There are 10 hidden switches. A switch that is on adds its own fixed numbers to the row, and there is some noise. The rows also spread widely along 13 directions, which tell nothing about the answers.
Some rows, each with its switches (1 for on, 0 for off) after it:
[-18.8 -43.6 -29.3 -52.4  -6.6  -2.3  -5.1 -15.2 -30.2  -2.0  -1.7  29.3
  -3.7  14.1  24.9  28.1  14.5 -11.4   4.8  14.4   0.2 -25.4 -30.4  29.1
  14.7  -4.2]  1 0 0 0 0 1 0 0 0 1
[ -4.5  22.2  24.0  -7.9   8.5 -10.7 -43.8  -3.5 -33.4 -25.6   8.0 -11.6
  26.9  25.1  -6.7  -1.9  36.4   3.9  23.3   4.3  -5.8   9.8   7.5  33.4
   9.6  -6.9]  0 0 0 0 1 1 1 1 1 0
[-10.8  17.0  -9.6  14.2   8.2  15.6  16.5   7.1 -44.1 -24.2   9.1 -10.7
  16.3  13.6  23.2  27.4 -12.2  26.2 -29.4   6.6 -18.7   1.1  -5.7  35.2
  29.0  10.5]  0 0 0 0 0 0 0 1 1 0
[ -0.9 -32.2 -10.2 -30.7  -7.0  -5.5  -3.9  -1.9 -12.4 -17.1  22.8  25.5
  14.5 -33.2  11.2  45.4  26.2 -22.3  15.9  -0.9  -9.5 -29.2 -19.3  17.0
  -4.3  19.3]  0 0 1 0 1 0 0 1 0 1
[ -9.5  -5.6   1.6 -13.8  14.7 -15.2 -22.9  -3.0 -10.4  -7.7 -39.3   4.4
   0.0   0.5   3.2 -10.9   4.4 -10.4 -20.6  15.3 -33.5  -7.8 -17.8  35.0
  15.1   0.1]  0 0 1 0 1 0 1 0 1 1
[  5.8  -9.1 -26.9 -19.1  16.3   4.8 -37.3  25.0  28.8   7.0  39.7  15.0
 -13.2 -30.6  48.5  17.2  36.5   1.3  10.3 -19.1  15.9  27.1  19.3 -14.7
 -23.1   0.9]  0 1 1 0 0 1 1 1 0 0
[-11.1   3.2  48.0   7.1 -26.2   2.3  25.0 -40.5   7.9  -5.1  -2.6 -24.3
  41.0  -6.2  -6.9  19.7  -6.2   7.9   0.6  15.4 -14.5 -16.8   4.0  -1.8
 -29.4  22.7]  0 1 0 0 0 1 0 1 0 0
[ 32.3  13.5   1.1  16.1   2.0  20.1   2.0  17.3  -2.2 -19.5  24.5 -11.2
  13.8 -28.7  16.5  12.1   3.0  -1.9  -7.8 -12.9  -2.2   8.0   6.5 -15.0
   0.5  13.4]  0 1 1 0 0 1 1 0 0 0
[ 15.0   7.0  23.2  13.0  -7.0 -17.4 -32.1 -11.1 -29.7 -22.7  17.8  -1.7
  22.6   6.3  -6.3   3.6  26.6  -2.6  36.8  -2.8  11.7  -4.5  -3.3  -9.6
  14.1  -6.0]  0 1 0 0 0 1 1 0 1 1
[ 13.0  12.0   2.2   0.3 -12.6  12.4  -0.1  -7.1   6.7   9.8  -4.9 -29.4
  -6.5 -12.4  15.5   4.1 -24.4 -14.1 -26.8  -0.2  -3.5   7.3   7.0 -25.5
  37.0  31.3]  0 0 0 0 0 1 0 1 1 0
[  3.8 -22.3   5.5 -17.3  -0.6 -19.7 -14.4 -14.4  14.2  21.3 -14.9  25.8
 -18.7 -24.4  22.2 -11.3 -14.4  -6.8   5.1   8.0   7.3  -6.9 -19.9 -17.7
  18.6 -16.5]  1 1 1 0 1 1 1 1 1 1
[ 13.9 -13.0   2.1  14.6  20.0   2.0  11.2 -13.0  18.3  12.0  24.0  17.0
  24.5 -16.7  -8.7  21.4 -22.5 -19.0  24.8   3.0  12.6  -4.8  -9.7  10.5
   6.8  -4.1]  0 1 1 0 0 1 1 1 1 0
[ 32.0  -7.2  48.6 -11.8  20.2 -30.5   1.3  11.8   8.5   0.9 -20.2  17.4
 -47.2 -17.4  31.3  12.7  -1.2 -25.5   4.9 -15.1  31.4 -11.2   3.1 -14.8
  19.5   1.2]  0 0 0 0 0 1 1 0 1 1
[ 20.5 -24.3  -6.7 -17.4 -19.2  -2.9   5.1  29.6   4.9 -23.9  57.4  23.6
 -12.2 -68.4  61.0  50.1  39.1   4.6  10.9 -25.9  15.1 -11.1   9.4 -39.6
 -24.3  17.0]  0 1 0 0 0 1 1 1 0 0
[ 34.0  14.4  -3.9   9.7  38.7  13.4 -24.5   9.9  19.9   7.1  17.4 -18.9
   1.6  11.4 -15.5  -0.4   2.0 -43.9   5.7  -7.7  17.9  17.5   3.5   0.2
  23.4 -11.9]  1 0 0 0 0 1 1 0 1 1
[ -9.1  -8.3   6.5 -22.7  -1.5  -9.0  11.3   0.9   1.5  -0.8  -8.3  -5.0
   7.7 -22.7  21.3  -4.7 -13.3   7.7   5.7 -21.8  -8.0  14.4  -4.7  28.2
  15.5 -18.0]  1 1 0 0 0 1 1 0 1 0
[  4.6 -18.7  21.4  -7.0  -5.3 -14.2 -20.6   8.9  27.8  -7.2  10.7  16.8
  -2.2   8.3   8.8   1.6  27.9  -8.3  13.4   7.9  -4.2  -8.3 -23.1  -3.4
 -33.4 -36.0]  1 1 1 0 0 1 1 0 0 0
[ 12.8 -26.5  -5.1 -30.9  24.2  -0.6  22.4  19.2  -1.4   7.4   2.0  39.3
 -50.4  -4.0  69.8  42.2 -10.4   1.6 -29.9   4.3  35.0 -19.1  -5.5 -11.8
  11.4   4.9]  0 0 0 0 1 1 0 1 1 1
[  4.8  12.1   0.4 -31.8  -4.9  46.3   4.3  19.2 -13.0 -24.8  14.2 -26.6
  22.6   0.7  22.1  -6.7  18.4  12.8 -24.4 -19.0   4.0  16.3   9.8   5.6
 -24.3  -1.6]  0 0 1 1 0 1 0 0 0 1
[  9.6   0.8  15.5  -5.2  20.9   8.8  14.3   2.0  13.1   6.5 -10.1  -8.8
 -12.8  -3.8  23.9  18.7  -5.8 -11.1 -25.1   1.8   4.6  -2.3   5.2   1.0
 -10.2   9.8]  1 0 0 0 0 1 0 0 0 1
[ -6.7  -1.1   5.5 -13.6  16.8   2.2 -11.8  14.0  36.9   8.1 -16.0   5.4
 -11.2 -18.7   3.7 -44.1  14.7  -1.2   5.4 -17.0   5.2  13.0   3.0   5.0
 -27.8 -33.0]  0 1 0 0 0 0 1 1 1 0
[ 10.2  33.9  20.9   6.4  29.0   5.4 -22.0   0.7  14.2   9.8  -9.1 -41.4
   5.3   0.9  11.4 -13.0  -1.5  -0.2  -6.5 -19.3   9.3  39.4  36.1  -0.1
   5.0   8.5]  0 0 0 0 0 1 1 0 1 1
[-19.1  11.5   8.3   5.7  15.9   6.3  -8.8 -13.1 -23.5   6.2 -29.3  -6.4
   6.4  19.0   1.7 -27.5 -11.9  25.8 -23.4  22.8 -11.5   5.0   2.7  15.8
  -5.6  -6.0]  0 0 0 1 1 1 0 0 0 0
[ -5.0  -9.2 -30.5   4.2  -2.0  15.1   0.8   0.3 -17.6  -9.1  27.5   7.1
  18.0 -23.3  32.0  10.8  -4.5  26.2 -25.8  13.2  -6.4  -3.0  -5.4 -17.4
   6.0  -1.6]  0 1 0 1 1 1 1 1 1 1
[-11.9  -5.2 -12.8 -54.8 -26.9  18.8  -4.8  14.8  56.9  21.3 -44.3 -36.3
 -10.9 -18.0   5.3 -73.3 -19.3 -29.7 -32.4 -30.3 -20.7  20.9 -11.5   8.0
  13.8 -26.3]  0 1 0 0 0 1 0 1 0 0
[ 11.2  25.0  32.9  -0.2  20.7  22.9  -2.7   9.2  12.1 -18.5 -16.2 -15.3
  -1.1  -8.1  14.0 -16.1  32.3  16.4 -24.2  -1.2  -2.4  10.1  15.3  -4.6
 -53.4  -4.6]  1 1 1 0 0 0 1 0 0 1
[ 23.3  -2.6 -39.2  28.1  23.7  39.1  14.7   7.6 -12.5   9.1  29.2  16.4
  -0.8 -58.4   2.5 -24.1 -21.0  12.4   3.3 -11.5  32.2   3.1   2.8 -50.5
   5.1  -6.9]  0 0 0 1 0 0 1 1 1 1

New rows, each followed by its switches (1 for on, 0 for off):
[  8.6  -6.4 -22.0  12.6 -22.2  21.1  15.4 -10.8   4.2   6.8  19.0  -8.9
  21.4 -40.7  21.1  18.6 -28.1   3.1 -19.5   5.6 -14.5  -1.3  -4.0 -32.2
  15.1  33.5]  0 1 1 0 0 1 0 1 1 0
[-39.0 -11.6  25.2 -38.0 -18.4  -3.7  -2.1 -36.4  -7.1  18.1 -53.9  -9.4
  18.3 -17.1 -20.4 -73.7  -9.5  16.3  20.9  -6.4 -10.9   6.3  -6.5  17.0
 -15.1 -25.3]  1 0 0 1 0 1 0 0 1 0
[  5.3 -29.9 -32.5  -3.4   7.7  19.1   9.1  -7.3  25.8  17.1  31.9  10.9
   4.4  15.8  30.7  43.7 -17.7  -1.5 -22.0  19.9   4.8  -2.7 -21.6  -7.0
  -0.2 -12.3]  1 1 1 0 0 1 1 0 0 1
[  5.1 -31.8 -11.6  19.7  29.5  -5.0  -0.4  -7.1  55.9  51.0 -10.0  29.9
 -22.9 -34.7 -19.6 -27.1 -35.3 -27.7  13.2   3.5  15.0  -3.0 -15.3 -28.1
 -10.4 -17.2]  0 0 1 1 0 0 0 0 1 0
[ -0.6  -9.1  15.8   4.8  15.7  -3.7  27.2  -9.1  33.5  18.6  -2.9   1.9
  10.6 -48.8   2.2   6.2 -27.3 -14.6  -9.9  -1.2  -5.3  -6.0   6.7   1.5
  -6.0  13.3]  0 1 0 1 1 1 0 1 1 0
[-34.3 -34.3  -9.6  -1.7 -11.6 -15.9   2.7 -32.5  -4.0  13.7   9.5  13.9
  35.8  13.5   5.3  14.6 -14.3  19.4  26.5  12.3  -3.7 -10.9 -23.2  19.6
 -11.8 -23.1]  0 1 0 0 0 1 0 0 0 1
[ 18.4 -11.9 -10.9   9.2  35.4  12.7  34.6  15.5   3.3  -4.6  29.6  20.8
   2.8 -24.0  17.2  27.4 -12.3   1.8   9.0 -19.6  24.0   0.3  -7.5  12.7
   0.0 -23.0]  1 1 0 0 0 0 1 0 1 1
[  1.5 -14.2 -37.3  44.4   4.8 -23.6 -24.8   6.7  -1.0  14.5  14.3   2.9
   6.9 -33.7  11.7   8.5 -25.1 -17.4   0.8   4.6 -25.3   0.0 -18.5 -16.2
  39.4   7.5]  0 0 0 0 0 1 0 0 1 1
[  2.0 -31.7 -18.4 -39.0  14.3  13.3   8.6 -23.4  32.0  30.4 -12.8  21.5
  -9.6 -60.0  17.7  -5.1 -11.6 -24.0 -10.9   0.5  12.3  -5.4   5.3 -16.5
  -3.6  23.2]  0 1 1 1 0 1 1 1 1 1
[ 24.1  18.3  -0.6  21.3 -20.4  15.2  -8.0 -19.6 -48.2  -5.6   7.7 -16.5
   5.5  -6.7  19.0  13.4 -28.4   8.0 -14.7  10.3   6.7  -0.3  -2.2 -40.1
  61.7  38.3]  0 0 1 0 0 1 0 1 1 1
[  7.3  12.1  20.8  -5.8  -7.9  13.2 -19.9 -22.7 -44.5 -36.4  22.9 -11.2
  13.8  14.4  -8.7  36.8  49.5   0.7  -1.4  23.1  -3.9 -14.4   4.0  -5.0
  -2.6  29.1]  1 0 0 1 0 0 1 0 0 0
[  6.5  -4.2 -13.1   7.7 -12.9  -2.4  -7.9   2.7   1.8  -0.9  27.4  -6.9
   9.2 -13.1   4.1   8.0  -9.0 -10.3  13.5 -18.5   7.9   4.2 -13.9 -12.4
  36.1  -8.9]  0 1 0 0 0 0 0 1 1 1
[-21.0  -2.1  20.0  20.4  -2.3 -12.3  11.6 -30.2  17.5   0.9 -41.3 -17.6
  34.3 -58.4 -22.0 -16.7 -19.6  -6.0 -23.4  16.3 -64.1  -7.0  -3.4  19.8
 -10.9  29.8]  0 1 1 1 0 0 1 0 1 0
[ -2.2   9.5  15.4  12.8  23.0   5.5  24.2  20.2   5.2 -11.4 -25.1   6.2
  -7.3 -53.1   4.8 -25.2  -3.1  -3.5 -26.1  -8.5 -20.2  -6.5  -0.1  20.8
 -17.2  -1.9]  0 1 0 1 0 0 0 1 0 0
[-24.3  26.2  35.7  -9.6 -18.7  -3.8 -25.1 -16.8  -0.1 -11.6  11.8 -48.3
  62.4 -35.5   0.3 -27.3  13.5  29.9  24.4 -34.3 -18.8  44.8  26.9  17.3
 -13.5  -4.9]  0 1 1 1 0 1 1 1 1 1
[ -2.9  -2.3  21.8   2.8  -4.8  19.4  58.0 -20.1   2.7   6.9 -16.6  -4.5
  16.4 -58.9  10.7  -9.4 -39.5  15.6 -19.3  -4.2  -1.9  -9.2   9.1  -9.3
 -11.5  21.1]  0 1 0 1 0 1 0 1 1 0
[  0.5  22.4  23.3   3.8 -28.1   1.5 -16.4  -7.1 -10.5 -28.6  26.2 -32.8
  38.0 -26.7   2.7  17.8  21.4  15.4   4.9  -7.7 -29.4  14.0   2.7   1.9
   1.1  11.4]  1 1 1 0 1 0 1 1 0 0
[ -4.0 -22.5  -0.2 -16.4  11.1  -5.1  12.3 -24.6 -36.8  -5.0  -1.9  35.2
   7.7  22.2  27.6  43.7 -12.6  20.8  -0.6  28.6   9.2 -19.8 -13.6  27.5
  19.4   7.8]  0 1 1 0 1 1 1 0 1 0
[-22.6 -24.1 -19.7 -33.0  12.1  34.0  24.9 -32.6  19.8  34.9  -1.4   8.3
   4.1   3.2  18.4 -11.3 -19.2  31.7  -8.8   8.5  26.1  12.5   6.9  -3.2
 -32.2 -18.9]  1 1 0 1 0 1 1 0 0 0
[  7.1 -11.1   0.3  32.5  -2.7  12.0  23.9 -18.4  29.9  18.3  27.7 -13.4
  45.4 -15.7  -4.3   5.2 -47.1  11.0  13.3  -4.9   4.9   8.4  -9.9 -18.6
  -6.1 -20.4]  0 1 1 0 0 1 1 0 1 1
[ -3.3  -6.0  36.1  25.7  -2.4 -25.2  -1.1  -7.6  10.3   7.6   2.7   2.2
  -2.4  -3.7  13.7  14.0  -7.3  12.0  13.5   4.8   1.6  -5.8  -0.9 -15.9
 -20.3  -4.0]  0 0 0 0 0 1 0 0 0 0
[ 14.3  -1.8  40.4  -1.7  10.4  26.1  45.8 -38.2 -16.7 -12.8  39.5  15.4
  38.2 -28.3  21.2  64.4  10.2  32.7  29.5   4.5  40.6 -13.2  32.1 -14.6
 -52.0  41.2]  0 1 1 0 0 1 1 1 1 0
[ -8.0   6.9  10.3 -49.4 -14.0 -14.3 -43.7   4.8  -6.4 -12.1 -12.9 -10.1
 -11.2   4.9  26.8  -4.2  40.4 -10.7  -1.8  -9.6  -5.4  10.5  11.8  12.5
  19.5  13.1]  0 1 0 0 1 1 0 1 1 0
[ 10.4  19.5  14.8  23.9  43.1  10.6   6.8 -14.2 -30.7 -12.7 -26.1  15.2
   9.5 -47.1   4.3 -16.5  11.7   6.0  -5.7  18.0  -4.1 -12.1  15.1   7.6
 -20.7  20.2]  1 1 0 0 0 1 1 1 1 1
[ 10.2  -8.5  -4.8 -25.4  -7.3  23.0   3.0  -0.9  33.8   3.4 -25.1  -2.6
 -19.7 -11.3  11.5 -13.2   1.2 -20.2 -41.1  11.6 -10.7 -10.2  -9.7 -17.5
  -3.0  10.6]  0 1 1 0 0 0 1 1 1 0
[-16.0  -6.4   6.2 -62.3 -29.0   7.1   0.2  -5.4  26.7   1.1   4.4 -38.0
   3.4  -8.0  35.3  21.8   4.4 -12.8 -41.1 -13.3 -16.6  13.9   1.2  11.0
  16.9  10.3]  1 1 0 1 1 1 0 1 0 1
[-20.7  13.6  16.4 -21.3  -5.9   7.2 -30.8 -24.9   0.6  -9.8   3.6 -27.4
  54.3 -23.3  -9.1  -8.4  39.9  -1.1  24.8  -7.6 -21.5  18.4  17.8  23.1
 -33.7  15.7]  1 1 1 0 0 1 0 1 1 1
[ -7.9 -23.4  19.4 -30.2 -33.8  -0.1   4.5 -20.7 -13.4 -18.5  11.0   6.7
  32.8 -22.8  -0.2   5.0  19.9   8.1  24.3   5.0  -4.8 -28.3 -11.3  -9.1
 -26.7  -0.9]  0 0 0 0 1 1 1 1 1 0
[ 18.5  -8.9 -12.2 -17.7 -13.5  -3.1 -48.8  21.2  35.4  -5.2  17.6 -13.9
 -18.5 -25.0  18.0   5.5  38.2 -33.7 -10.0 -11.9 -15.8   8.7  -7.8 -37.7
   1.4   4.3]  1 0 1 0 0 0 1 0 1 1
[  3.3  -2.7   8.4 -14.5 -27.8  -7.2  -8.1  33.0  13.6 -17.2  18.9 -19.4
  -4.8  19.3  48.9  25.5   0.1   5.5 -26.1 -16.2 -14.0  14.8 -14.8   3.8
  22.7 -12.8]  0 1 1 0 0 1 0 0 1 0
[-15.8  28.7  15.7  28.0   1.8  -8.2 -21.2 -22.1 -28.9   2.2  36.2 -25.8
  22.3   9.9  35.0  30.5  -5.3  48.2   4.5  -2.6  15.6  37.8  30.7 -13.0
  24.5  16.4]  0 1 0 1 0 1 0 1 1 1
[ -8.6 -20.3 -23.0 -44.8  19.6  38.8  26.0 -29.6 -23.1   6.4   4.7  28.0
   8.0  -5.5  14.2  12.8  -9.1  20.9 -11.4  13.5  26.0  -7.6  -9.1  21.1
   0.0  -5.5]  1 1 1 1 1 0 1 1 0 1
[ 15.7   3.4  10.5  26.0  11.5   2.8  17.9  -8.1  -8.1  -8.1   5.8   4.6
  20.7 -48.5  11.1  14.7  -4.7  13.4  -0.9   5.8  -6.0  -9.9  16.2 -18.2
 -17.9  27.4]  0 1 0 0 1 1 1 0 1 0
[ 20.0  16.2 -12.1 -15.5  32.8  23.9  -6.7  18.0 -11.4 -19.2  -4.2   5.3
  -5.3 -41.3  28.1   7.4  25.3 -16.2 -26.8  -1.5 -12.6   7.7  15.2  19.7
   2.8  29.9]  1 1 1 0 0 1 1 1 1 0
[  7.4  18.4   3.9 -33.6 -26.5  43.9 -15.0  -2.0 -23.0 -37.1  12.6 -27.3
  16.1  19.7  16.4   2.3  37.3   5.4 -44.0  18.3 -15.3   2.4  -3.2  -3.7
  -1.0  10.7]  1 1 1 1 0 1 1 1 0 0
[ 31.5   3.7  -7.8  25.6  22.0   4.1 -10.5  22.4  -2.7   4.2   0.0  12.5
 -32.2 -10.9  45.0   5.4 -19.5  11.3 -36.4  11.8   9.8   1.7  -1.2 -43.7
  17.4   3.4]  0 0 1 0 1 1 1 0 1 1
[  5.8  -2.1   5.1  -1.8  20.8   1.8  18.3   1.3  31.6  12.0  29.3  -1.7
   3.5 -13.2  19.2  36.0 -15.2   4.8   3.8 -15.9  19.7  13.2  11.9   4.6
   3.8  -2.5]  0 1 0 0 1 0 1 1 1 0
[ 16.8 -18.7   7.9 -28.3  25.1  14.2  22.0  10.4  23.7  17.7   4.1  19.2
 -17.4 -46.1  23.0  -9.7 -22.8 -11.1   3.0 -27.6  34.5   6.8   0.1  -2.6
  -2.3 -17.2]  0 0 1 1 0 1 1 1 0 1
[ 13.4  24.6   8.9  -8.1   3.2   0.0 -21.4  -3.9   1.6  -5.6   6.2 -31.5
  15.5 -54.8  16.1  -2.0  15.3 -12.8   7.8 -30.6  -1.2  26.2  34.9  -9.3
  17.8  35.2]  0 1 0 0 0 1 1 1 1 1
[  7.7   1.9  -9.2 -11.7  17.8   7.6 -15.2  12.8 -13.2 -13.2  13.8   6.6
  -0.5  -5.5  14.1  15.4  18.6  -5.1 -11.3  -4.0   1.0   7.4  -4.9  12.0
  14.8  -1.1]  1 1 1 1 1 0 0 0 1 1
[-13.1 -22.5  23.8 -53.9 -30.5  21.9  35.5 -29.1  31.3  -1.4   2.3 -12.7
  24.6  -9.2  22.3  26.1   1.4  17.6 -17.6  -1.4   1.0 -12.7  -3.4  -2.7
 -40.6   5.6]  0 1 1 0 1 0 1 1 0 1
[ 25.5   5.0  19.5  26.4   2.3   8.8  18.5   4.5  -1.5  -2.7   6.2   4.4
  -1.4  -9.7  23.2   1.6 -25.4  21.7  -5.1  -1.4  15.8   2.3  -2.1 -28.2
   3.7  -8.4]  0 1 1 0 0 1 1 0 1 0
[  5.3  28.7  38.6 -11.9  22.8  -3.0 -21.1 -23.1  28.9  20.1  -9.1 -31.9
  -2.3  10.9  13.3  14.0  -2.6 -10.3  -6.1  -1.5   6.7  37.5  29.8  14.9
  19.6  22.0]  1 1 1 0 0 1 1 1 1 0
[  4.9  15.6  20.8 -23.6  18.8  11.8 -10.1   5.5  13.5   4.6 -43.9  -3.9
 -28.8 -12.6  32.6 -47.8  12.5   9.7 -29.4  -5.4  14.7  12.0  19.6 -16.1
 -17.9  -4.1]  0 1 0 0 0 1 1 1 1 1
[ 18.3 -14.2  16.9  19.7  24.7  29.8  49.9  -6.7   1.8  -1.9   4.9  34.1
 -13.2  28.5  29.9  36.7 -15.2  29.4 -27.5  30.1  37.9 -31.3 -10.6 -27.9
 -43.1  -5.5]  0 1 1 0 0 0 0 0 1 1
[-13.6 -10.1 -26.5   5.7   2.8   8.8  -4.5  -9.3 -12.7   1.4  27.0  -4.4
  34.3  10.3  22.0  25.7 -24.5  16.4  -7.5  10.4 -13.4  10.5 -16.4  21.3
  25.7  -8.2]  0 0 1 0 0 1 1 1 1 1
[ -5.0  -8.7 -22.9 -21.0  -0.5  14.2 -27.0  -5.1  26.2  12.2   7.0  -9.6
   2.8  19.6  16.3  -3.9  17.3  -2.9 -10.0   6.3   3.3  13.8   6.9 -12.2
 -12.0  -3.9]  0 1 0 0 0 1 1 0 1 0
